The same things were measured in two ways. Each way mixes the same 11 hidden numbers, adds some noise and spreads widely along 7 directions of its own, which tell nothing about the thing.
In the rows, 128 means zero.
Some things both ways: the first way, then the second way.
[116 117 110 132 150 139 124  98 127 122 152 109 119 168 107 134  86 167
 124 139 135 141]
[129 191 112 139 132 166 148  93 115 130 120 120 107 116 100  94  66 101
 191 118 136  61 108 186  88  99 139 132 132 119]

[127 190  90 104 145 149 134 147 124 101 115  99 120 100 188 119 151  99
 116 120 127 150]
[114  60  81 122 151 108  94 129 113 116 194 141 122 129 154 115 129 127
 136 135  93 144 139 103  93 139 174  79  99 132]

[142 164 122 168 179  95 108 110 156 154 144 128 139 120 159 146 123 145
 122 154 127 166]
[124 147 105 107 127 129 127 156 134  67 117 123 152  77 138 119 118  96
 129 116 186 108 144 161 113 172 145  96 156 195]

[136 194 144 182 177 134  19 120 135 216 150 173 109 188 168  60 180 172
  98 126  72 187]
[ 99 150 112 153 124 131 156 144 132 135 143 117 119 102 159 143 105 159
 113 175 114 139 130 126  67  94 110  87 125 121]

[107 157 162 122 160 174 159  63 163 121 152 107 104 110 123 121 100 136
  97  93 131  88]
[ 91 108 139 108 138 170 122 115 114 170 150  89  78 143 107 126 132 132
 137 109  46 116 157 125  93  60 120 107 102  86]

[136 116 132 123  85 165 139 142 142 130 113 105 141 125 138 119 118 105
 153 136 123 103]
[ 87  93 112  87 122 101 150 131 125 153 192 138 146 152 178 136 172 141
  95 160 101 125 141 123  92  88 123  89 107 123]

[114 112 140 176 168 115  92 153 139 121 166 131 177 165 145 143 169 124
  77 110 112 123]
[147 147  88 133 147 188 149  89 119 139 159  91  87 123  81 127 138  98
 113 141 119  90 151 150  68  38 129 126 137  93]

[149 172 165  74 120 154 144 122 149 150 145 126  60  38 125  92 176 120
 119  80  96 123]
[138 123 118 159 135 126 118 125 108 138 117 115 116 146 114  95 117 121
 136 115  90 119 152 160 102 106  98 161 149 107]

[100 137 126 159 161 124 139 144 124 112 100 112 153 169  88 141 111 116
 156 144 145 148]
[130  91 140 160 122 139  69 158 108 139 157  84 124 116 101 138  91 149
 150  88  50 190 158 126 164 129 145 155  83 139]

[165  65 157  96 129 156 110 137 228 171 132  88  82  64 123 140 174 103
 137 161 132 126]
[123 117 164 126 158 137 130 177  74 146 127 131 121 103 161 139 119 127
 182 114 112 190 124 108 103 124 131  60 108 122]

[112 164 135 154 114 124 103  97 130 129 162 100 108 138 150 120 111 132
 136 147  84 110]
[134 199 145 142  90 145 129 154 185 128  77 110 136 101 142 136 147 153
  84 119 158 110 157  96  93  94  97 140 158 142]

[168  96 179  60 105 169 167 101 156  90 141  88 126  99 131 100 120  50
 180 136 182  95]
[117 105  64  63 131  95 145 100 164 134 139 146 132 151 137  80 160  79
  89 156 130  20 112 145 134 120 118 147 136 117]

[143 161 112 123 130 149 130  98 147 132 138 118 121 135 146 100 109 106
 195 159 190  86]
[143 136 102 137 156 132 125 145 104 141 131 133 126 121 154 100 108 143
 138 152 108 156 107 123  83 116 118 112  97  99]

[109 132 175  64 109 137 140  98  83  80 146 141 121 125 107  99 124 103
 101  91 163  86]
[134 233 106 153 124 126 131 109 164 125  49  87 116 100 158 111 104 112
 111 148 184  54 105 129  53 114 109 135 163 122]

[115  85 144  97  92 148 172 138 167 116 101 109 141 134  96 121 116  93
 136 121 113 121]
[142 185 111 151 133 164 129 137 108  94  92 138 146  69 169 122 125 149
 127 123 165 160 143 115  35 127 131  92 125 139]

[103 138 125  85 106 166 125 127 159 131 134 111  70  81 124 131 151 142
  79 115 120  92]
[102 101 123  71 118 113 148 137 138 163 184 152 149 152 149 139 172 113
  98 171 134 110 113  98 123  99 112  94  91 120]

[174 128 129 113 117 160  89 151  96 138 168 151 122 139 163  84 177 103
 136 108 148 119]
[177 178 143 151 143 147 136 155 118 150  99 108 126 104  91 136 100  90
 138 127 129 140 121 163 156  75 108 182 138 112]

[130 136 127 120 126 140 144  86 138 109 128 104 145 126 136 109 102 126
 176 147 123 115]
[208 178 148 117 140 185 101 139 124  90  74 154 115 101  94 108 130  68
 105 110 135 153 152 125 155  90 136 204 128  99]

[179 160 114 111 149 195 174 125 148 109 152 115 129 134 186  99 157  63
 138  88 124 139]
[161 160  68 161 123 130 125 184 167 104  98 147 175  89 102  99  93 154
 105 136 149 134 153 175 127 148  85 175 149 151]

[131 116 105 153 166 139 153 138  70  95 117 171 166 182 105 127 133 117
 140 116 176 156]
[156 118 100 122 133 159 112  82 112 135 114  81 111 122  88 104 100  85
 136 106  86  87 131 151 157  94 136 188  99  98]

[ 97 184 120 141 180 139 145  86 175 138 106 142 169 142 147 157  98 161
  62 123 144 118]
[129  69 103  67 138 133 119 155 116 104 174 119 166 113 123 151 134  95
 107 125 106 150 160 152 189 118 174 111  75 154]

[113 115 153 163 152 114 128 154 145 127 139 127 121 126  91 157 147 105
 122 128 121 121]
[142 138  90 116 136 162 130 139 119  97 185 119 120 135 104  87 131 136
 111 168 135 141 130 145  75 122 123 102 105 131]

[114 130 133 101 101 156 151 149 140 113 104 118 137 147  96 113 122  93
 155 126 147 102]
[125 144 111 149 126  91  81 155 120 149  81  91 192  98 158 124  73 145
 185  68 122 134 125 158 144 172 147 157  97 173]

[150 127 158 160 173 120 108 130 137 154 186 136 147 164 116 106 137  96
 135  86 141 101]
[136 173  58 149 127 145 180  96 118 117 152 103 135 122 102  68 104 128
 142 159 160  58 116 205  55 118  93 128 149 138]

[117 162 131 160 135 107 104 128 111 128 155 161 148 154 138 137 148 152
  90 129 105 147]
[122  93  98 153 118 150 135  93 138 156 140  59 107 152 103 141 129 133
 104 114  72  91 187 136 103  38 132 131 136  90]

[122 137 136 141 135 115 116 154 129 146 145 140 119 114 113  95 152 107
 156 105 148  84]
[144  97  77 132 151 125 147 165  96 134 227 160 150 156 109  93 136 149
 121 196 120 181 116 160  89 126  88 105  95 117]

[100  94 120 165 124  97 139 113  94  84 144 117 133 112 121 171  91 119
 125 148 131 109]
[152  82 151  63 137 163 103 143 130 136 148 112 123 155  86 121 151  82
 148  75 109 117 157 111 189  92 171 117  96 131]

[124 132 173 144 120 117 112 107 170 171 157 165 110 122 109 107 137 132
 117 123 131  81]
[162 135 118 119 181 196 132 147  66 131 131 100 123 121 109 120 109 124
 175 110 114 185 148 162  92  78 153  81  82  97]

[ 94 188  91 105 130  97 149 118  60  86 110 139  98 102 130 134  91 131
 128 138 181 139]
[117 123 110 146 120 110  95 136 140 118 115  91 125 104 148 117  99 137
 150 107 118 112 121 113 114 156 152 112 126 153]

Other things, the second way, with their names:
<711>: [161 183 117 102 130 156 133 183 146  87 129 150 148 108 119  85 121 139
 123 152 176 150 111 139 109 151 121 106 112 155]
<30>: [152 156 104 117 187 174  86 106  95 128 107 113  97 157  87  82  87  71
 173 104  96 108 134 186  90  94 161 152 105  84]
<268>: [165 132  57 146 141 112 124 184 165 115 175 151 149 134  92 116 130 129
  62 193 135 156 146 172 123 112  94 171 143 130]
<823>: [145 135  88 175 112 121 127 127 165 182 118 112 139 145 117 111 131 168
  98 138 100 113 148 113  91  80  76 175 127  95]
<90>: [179 181  89 186 119 141 148 122 135 118 142 146 127 149 114  65 115 154
 114 180 143 120 119 145  56 102  86 157 147  99]
<696>: [169 158  94 170 130 168 130 124 138 130 168 127  89 123  70 132 136 108
  64 192 107 144 149 137  92  55  78 195 145  84]
<503>: [104 143  79 139 154 111  79 147 120 135  96  95 168 115 148 108  76 130
 184  86 145 115 126 165  78 185 147  98 102 161]
<584>: [113 150 123 160 125  97  94 181 123 120 102 104 160 103 128 128  93 121
 146 121 151 138 132 169 117 183  96 133 153 179]
<180>: [163 196 115  89 129 157 134 146 110  90 105 126 202  83 127 117 103  98
 156  99 199 122 123 194 133 154 148 140  98 186]
<639>: [129 163 156 154 142 141  60 161 108 126  66  65 140  89 137 173 112  92
 151  67 158 157 157 118 103 139 152 114 129 164]
<359>: [158 134  79 133 134 119 141 192 158 126 176 166 159 111 124 134 130 138
  78 215 162 175 103 110 128 122  94 119 102 127]
<243>: [147 190  91 160 157 116 136 166 137 156  68 136 149 101 151 101  82 142
 154 152 160 123  87 138  77 137  88 129 127 112]
<293>: [116 161 143 155 136 176  79  99 113 155  81  65  85  97 110 159 101  97
 154  59  84 107 171 127  88  69 151 147 132 107]
<118>: [152  64  72 100 132 100 131 170 162 134 194 153 178 180 122 104 145 153
  93 154 109 146 154 143 154 103 144 128 100 125]
<392>: [152 130 106 121 109 133 156 194 156 110 172 168 181 126 136 123 143 171
  93 177 173 176 138 111 117 129 104  83 107 149]
<770>: [102 202  99 166 127 113 111 151 156 145 101 111 132 124 135 102  96 149
 128 153 147 101 115 158  51 143  73 144 149 135]
<844>: [161 174 130 136 107 158 142 161 167 129 134 169 144 129  82 125 133 115
  99 151 160 125 145 134 129  96  78 171 148 120]
<670>: [156 107 128 106 147 149 106 173 109  97 190 183 125 129 122 129 143  97
 117 162 143 191 124  94 128 135 147  89  96 126]
<599>: [118 126 113 104 155 138 112 140  77  85 170 142 126 108 162 106  93 109
 169 149 138 161 100 138  80 172 177  48  82 147]
<611>: [146 184 141 169 145 176  94  86  82 142  79  91  93  89 104 134  97  80
 180  55  99 107 157 162  78  79 145 176 149 110]
<211>: [143  87 112 106 138 147 129 168 111 105 162 143 154 118 125 123 137 134
 111 135 117 179 163 135 134 123 131 105  95 136]
<821>: [147 104 147 120 117 143 123 180 103 123 183 135 178 129 122 140 103 156
 170 109 119 190 139 137 162 130 164  89  71 158]
<135>: [181 165 118 211 118 129 132 183 132 123  94 140 167  98 127 117 107 174
 116 139 149 188 154 133 101 119  74 166 152 130]
<98>: [123 113 141 126 103 120 124 163 137 128 125  93 146 113 119 130 124 139
 116 105 105 134 156 141 165 121 110 151 126 156]
<780>: [171 131 111 119 101 162 161 129 151 133 159 139 136 122  74 111 148 117
 100 141 137 100 147 134 154  77  94 164 134 121]
<244>: [136 137 101 111 131 145 147 132 132 131 171 142 124 131  84 117 113  87
 141 146 138  89 122 167 133 101 125 136 130 130]
<636>: [153 169 133 159 155 155 120 150  95 119  93 152 119  79 135 125 114 102
 162 109 153 155 142 123  71 122 118 115 151 129]
<89>: [144 164  56 121 153 104 120 145 130 105 106 147 192 105 159  88  74 129
 158 129 167 108 110 189  97 172 153 130 109 159]
<741>: [194 161 139 166 164 187 131 131  76 134 142 110 100 113  79 131  68  94
 191 117 109 168 122 160 131  55 170 133 106  94]
<80>: [151 188 141 130 110 151 125 158 130  96 110 110 162 108 142 119 132 138
 110 124 170 149 154 149  97 123 126 132 130 163]
<828>: [126 156 149 169 110 109 106 210 159 141 118 164 165 114 135 153 120 154
 116 139 146 182 146 107 117 140  80 133 141 149]
<342>: [ 87 109 118  90  95  80 132 139 174 159 141 124 170 152 154 123 103 135
 147 121 121  58 111 131 165 139 143 109 103 156]
<417>: [ 84 115 144 138 150  88 104 145  85 165 117  69 134 100 194 171  96 113
 187  97 112 134 110 115 105 134 174  55 112 155]
<21>: [151 140 151 130 152 175 132 128  76 126 128 101 103 143 129 109 111 122
 157 128 103 163 130 133  88  76 144  93 100  89]
<627>: [162 133  68 162 119  65 143 194 156 110 153 169 210 135 136  96  95 150
 122 178 176 140 115 177 141 177 106 146 140 171]
<428>: [107  88 131 124  77  91 143 165 168 143 183 164 162 129 118 140 145 126
  91 163 128 112 128 109 187 143  76 147 133 153]
<348>: [112 207  99 128 136 121 104 144 140 111  53 119 155  80 151 127 123  80
 100 136 196  91 125 156  67 173  88 150 153 151]
<255>: [108 109  90  88 140 101 107  79  93 153 120  95 166 137 144 130 101  49
 168 103 133  48 108 176 147 141 157 140  87 133]
<175>: [138 127  98 119 149 164 110  83 102 126  91  88 114 111 124  89  82 111
 189  68  99  83 135 150  98 109 174 118 102 111]
<765>: [136 132  91  95 166 163 116  86  87 135 125 122 109 114 121  95 112  76
 177  97 123  85 117 150  88 111 163 112 100 110]
<64>: [120 137 112 167 131 108 149 144 139 171 149 147 114 144 146 120 136 150
 118 170 116 126 125 107  59  85  82 111 156  96]
<205>: [137 133 124 194 127 150 130 126  85 116 108  76 137  74 176 167 111 152
 146 104 141 167 162  98  50 101 153  65 131 140]
<677>: [155 169 102 135 158 134 103 167 106 111 118 116 152 102 123 106  86 120
 150 118 129 162 128 194 117 138 139 158 117 154]
<432>: [145 118  70 106 147 114 111  95 108 121 117 112 161 107 137 104  88  71
 183  87 157  59 109 165 138 151 185 124 106 153]
<110>: [117 157 132 157  91  92 129 149 167 166  88 140 182 127 145 124 107 145
 138 118 154  92 122 121 126 147  73 159 131 141]
<150>: [115 139 102 165 102 127 136 114 160 174 108 104 118 139 136  99 138 176
  92 149  97  98 139  96  69  95  49 152 126  81]
<212>: [121 129 130 100 127 133  90 130 122 117 117 135 157 104 158 125 137 109
 159  66 152 118 147 103 102 155 164  93 114 162]
<635>: [113 122  76 121 116  98 149 113 139 146 135 138 140 122 147  84 146 129
  97 163 120  73 117 139  97 130  71 156 132 123]
<583>: [175 115  95  84 134 140 154  96 123 114 149 130 147 167  99  76 126  75
 150 116 144  52 129 179 159  97 160 140 121 125]
<240>: [156 171 105 167 133 126 132 155 110  80 114 106 145 118 152  79  67 155
 151 161 157 148 108 160  83 158 137  96 125 145]
<656>: [171 166 129 151 143 164 145 157 117 123 114 124 122 108  83 105 101 117
 157 112 135 131 141 173 125  93 105 149 154 130]
<93>: [158 160  90 192 135 153 140 107 107 150 145 111 114 118 125 120 117 147
  97 175 102 149 134 137  48  62  88 162 123  81]
<251>: [185 203 108 173  84 142 125 165 192  87  81 128 163  84 109 129 116 135
  57 162 192 127 141 114 133 129  87 189 154 150]
<221>: [156 133  56 191 109 130 157 102 162 137 149 113 128 121  97 112 118 152
  90 153 107  87 158 147  93  67  96 171 163 107]
<322>: [139 188 117 128 137 163 102 116 140 113  64 100 115  81 127 128 109  78
 159  87 188  79 124 104  90 129 153 103 142 143]
<235>: [174 200 102 136 158 167  98 136 129 104  94 143 108  95  99  85 101  93
 146 120 153 124 115 146  89 125 132 161 131 124]
<125>: [171 172 126 180 128 171 128 127 115 126 108 109 122 120  69 129  92  97
 127 126 111 123 162 184 128  69 103 201 150 103]
<179>: [188 202  90 196 110 134 143 153 154 114 120 156 142  97  91  80  88 151
 114 158 136 129 129 178 108 116  63 224 164 128]
<311>: [103 190 110 132 105 125 158 124 181 110  88 123 112  97 145 108 109 122
 106 151 157  46 122 139  87 119 102 122 174 138]
<423>: [ 93  55 113 120 111  87 135 178 168 178 194 131 163 177 118 149 166 145
 102 144 110 121 161 118 148 103  88 102 128 139]
<853>: [185 133 172 128 138 201 126 161 100 123 123 141  97 110  79 113 125 120
 156  98 102 187 149 107 153  76 128 138 113 102]
<716>: [136 170  92  93 153 128 112 148 121 123  99 133 165  81 134 100 113  85
 156 106 179  98 103 164 120 172 123 137 115 169]
<568>: [110 151  98 135 135  80 114 136 128 119 100 108 150 136 155 111 111  94
 105 163 146  89 113 174 106 159  97 153 148 139]
<225>: [178 121 135  86 147 162  79 160 126  96 102 155 140 124 104 119 123  75
 109 112 120 165 149 121 184 123 150 167  87 107]
<276>: [159 170 115 111 110 156 149  96 129 118 118 124 130  78  95 120 136  64
 122 109 162  58 130 148 142  99 123 177 153 146]
<77>: [160 178 137 130 150 149  70 125 111 106  58  74 120 100 143 152 105  52
 137  99 162 123 126 117 122 119 182 128 119 126]
<588>: [136 159 157 103 129 137 105 201 127  80 105 126 166  95 140 122  76 127
 174 106 163 168 116 145 160 185 163  87 101 190]
<111>: [114 111  85  96 132 116 123 173 147 126 206 162 154 149 137 130 162 143
  66 201 133 163 134 124  95 127 107  98  94 129]
<803>: [105 159 140 118 145 179 106 114  91 110 143  77  77  85 143 143 113 113
 144 115 101 142 135 123  58  94 180  76 105 132]
<173>: [132 116 117 107 146 150 109 115  96 107 184 119 105 160 140 111 127 116
 117 159  89 156 133 135  86  94 172 103  84  98]
<641>: [121  72 135 100 125 136 131 129 109 102 195 114 111 148 127 135 150 100
 114 153 110 137 141 106 135 106 157  68 112 129]
<723>: [118  82 144 112 125 142 145 104  94 126 191 136 104 146 136 117 128 111
 163 126  87 112 137 120 118  91 159  78 117 115]
<438>: [123 130 134 139 113  97 101 163 139 144  67 124 194 102 142 155  95 105
 158  68 148 112 157 148 167 159 121 152 132 162]
<275>: [120  91 111 144 155 139 112 126  98 143 179 116 113 176 127 134 117 119
 131 157  81 154 148 136  92  83 136  99  99  80]
<582>: [131 124  91  90 133 141 116 134 129  98 148 114 156 131 156 119 139 129
 110 132 144 131 144 131  94 128 173  84  96 146]
<450>: [160 175 141 133 106 170 116 114 167 155  81  93 110 119  70 123 156  84
  96  90 137  68 160 120 138  72  77 210 154 113]

Some of these things the first way, each followed by its name:
[ 65 114 103 140 145 140 133 163 132 113  87 112 106  74 128 163 165 143
  22  76  30 159] | <212>
[172 120  94 154 103  86  98 128 197 161 168  94 106 112 134 185 129 141
 204 246 143 130] | <583>
[133  64 125 124 121 135 135 155 130  92 122  89 142 129 116 142 149  96
 157 160 130 158] | <670>
[162 116  67 132 146 178 168 160 120  91 128  79 164 160 154 131 121  69
 183 119 140 140] | <179>
[ 93 159 115 112  83 113 168 126 146 110 104 124 124 108 110 173  98 138
 117 168 138 110] | <582>
[136 159  75 149 189 181 161 122  67  83 155 140 191 161 172 138 132 141
  65  35 108 144] | <125>
[139  74 131 142 134 140 155 174 115 130  95 144 130 114  98 168 148 101
 114 127 129 175] | <98>
[123 174 157 106 133 159  96 153 170 162 127 120  67 102 129 131 188 133
  70 126 104 157] | <803>
[112 126  71 176 123 129 115 153 111 138 125 120 127 174 120 160 103 150
 119 138  98 146] | <821>
[ 78 178 153  85 117 124 110 132 168 147 121 131 121 127  96  92 142 143
 105 104 132  71] | <93>
[161 133 181  77  90 137 115  86 127 145 152 132  66 133 111  71 110 126
 171 167 147 176] | <311>
[ 83  59 152 144 122 109 117 150  91 120  89 170 136 144  75  89 143 127
 110 113 116 156] | <765>
[130  85 115 106 111 129 144 139 132 109 121 110 132  95 137 103 137 119
 137 128 121 143] | <636>
[126  84 145 129 124  99 125 117 167 138 138 106 126 104 105 147 102 122
 144 161 153 112] | <656>
[153  87 138  84 142 187 190 125 194  95 130  81 123 118 114 168 138  75
 118 123 141 131] | <175>
[124 147 129  90 130 126 139 134 103 107 125 124 154 118 139 113 120  95
 120  84 141 109] | <627>
[139 147 169 117 154 134 138  93  90 121 120 162 160 113 113  93 132 133
 141  96 159 121] | <568>
[108 177 126 102 127 161 177 125  66  80 136 163 112 112 133  88 147 108
  92  53 134 112] | <503>
[127  89 110  83 104 163 175 113  74  62 122 143 135 128 133  93 102  80
 150 106 208  83] | <243>
[112 177 176 126 158  83  88  89 108 152 161 153 118 120 123 106 115 152
  95 108 128 127] | <641>
[ 70 152  92 129 138  69 121 129 152 116 102 120 154 143 114 166  94 163
  96 167 140 138] | <221>
[ 50 143 179 100  70  71 119 113 137 132  87 138 110  93  91 116  99 127
 107 146 105  89] | <118>
[105 190 113 167 209 169 128  76 153  92 165  79 197 171 178 141 113 153
  91  99 101 100] | <293>
[133 198  26 186 179 137 108 118 124 140 137 155 156 171 159 155 137 211
 141 173 159 140] | <255>
[120  93 163 146 137 136 142 141 114 138 102 165 148 138 103  97 137 101
  98  77  93 158] | <211>
[113 175  87 105 160 159 142 154 158  98 138  97 138 110 151 159 171 139
  90 121 150 113] | <696>
[134 115 117  99  83 117 151 155 114 118 118 130 122 114 115 106 128  99
 169 126 135 122] | <135>
[108 114 144  92 116 153 150 129 178 127  84 122 132 128 108 127 135 109
 113 133 121 130] | <89>
[ 91 191 143 123 179 114  63  98  90 143 130 155 149 130 168  95 123 155
  53  80 144  97] | <417>
[107 152 150  91 116 120 126 117  73  76 140 150 158 134 128 121 146 127
  96 109 157 104] | <77>
[152  83 161 138  97 135 122 149 158 145 148 106  73 112 103 132 156  78
 174 167 122 137] | <711>
[136 121 156 164 167 143 119  93 140 100 194  79 192 154 165 113 111  90
 143  96 114  64] | <423>
[165  95 151  67 112 178 148 154 134 106 159  94 139 155 128  88 135  69
 139  77 144 113] | <276>
[ 83 155 104 184 152  73  91  91 112 162 124 165 107 110 109 162  99 203
 108 155 120 118] | <21>
[ 84 155 143  99 101  93 111 146  95 122 114 164  97 131  86 114 152 147
  85 115 104 159] | <251>
[120 153 156 134 177 112 134 108 123 133 134 142 140 107 108 114 131 147
 120 101 141 126] | <584>
[180  86 115  73 107 177 172 141 117  95 145  78 115 119 136 134 108  84
 149 113 141 159] | <723>
[120 192  94 104 144 183 157 122  97  90 152 108 136 124 167  91 132 137
  97  48 106 110] | <611>
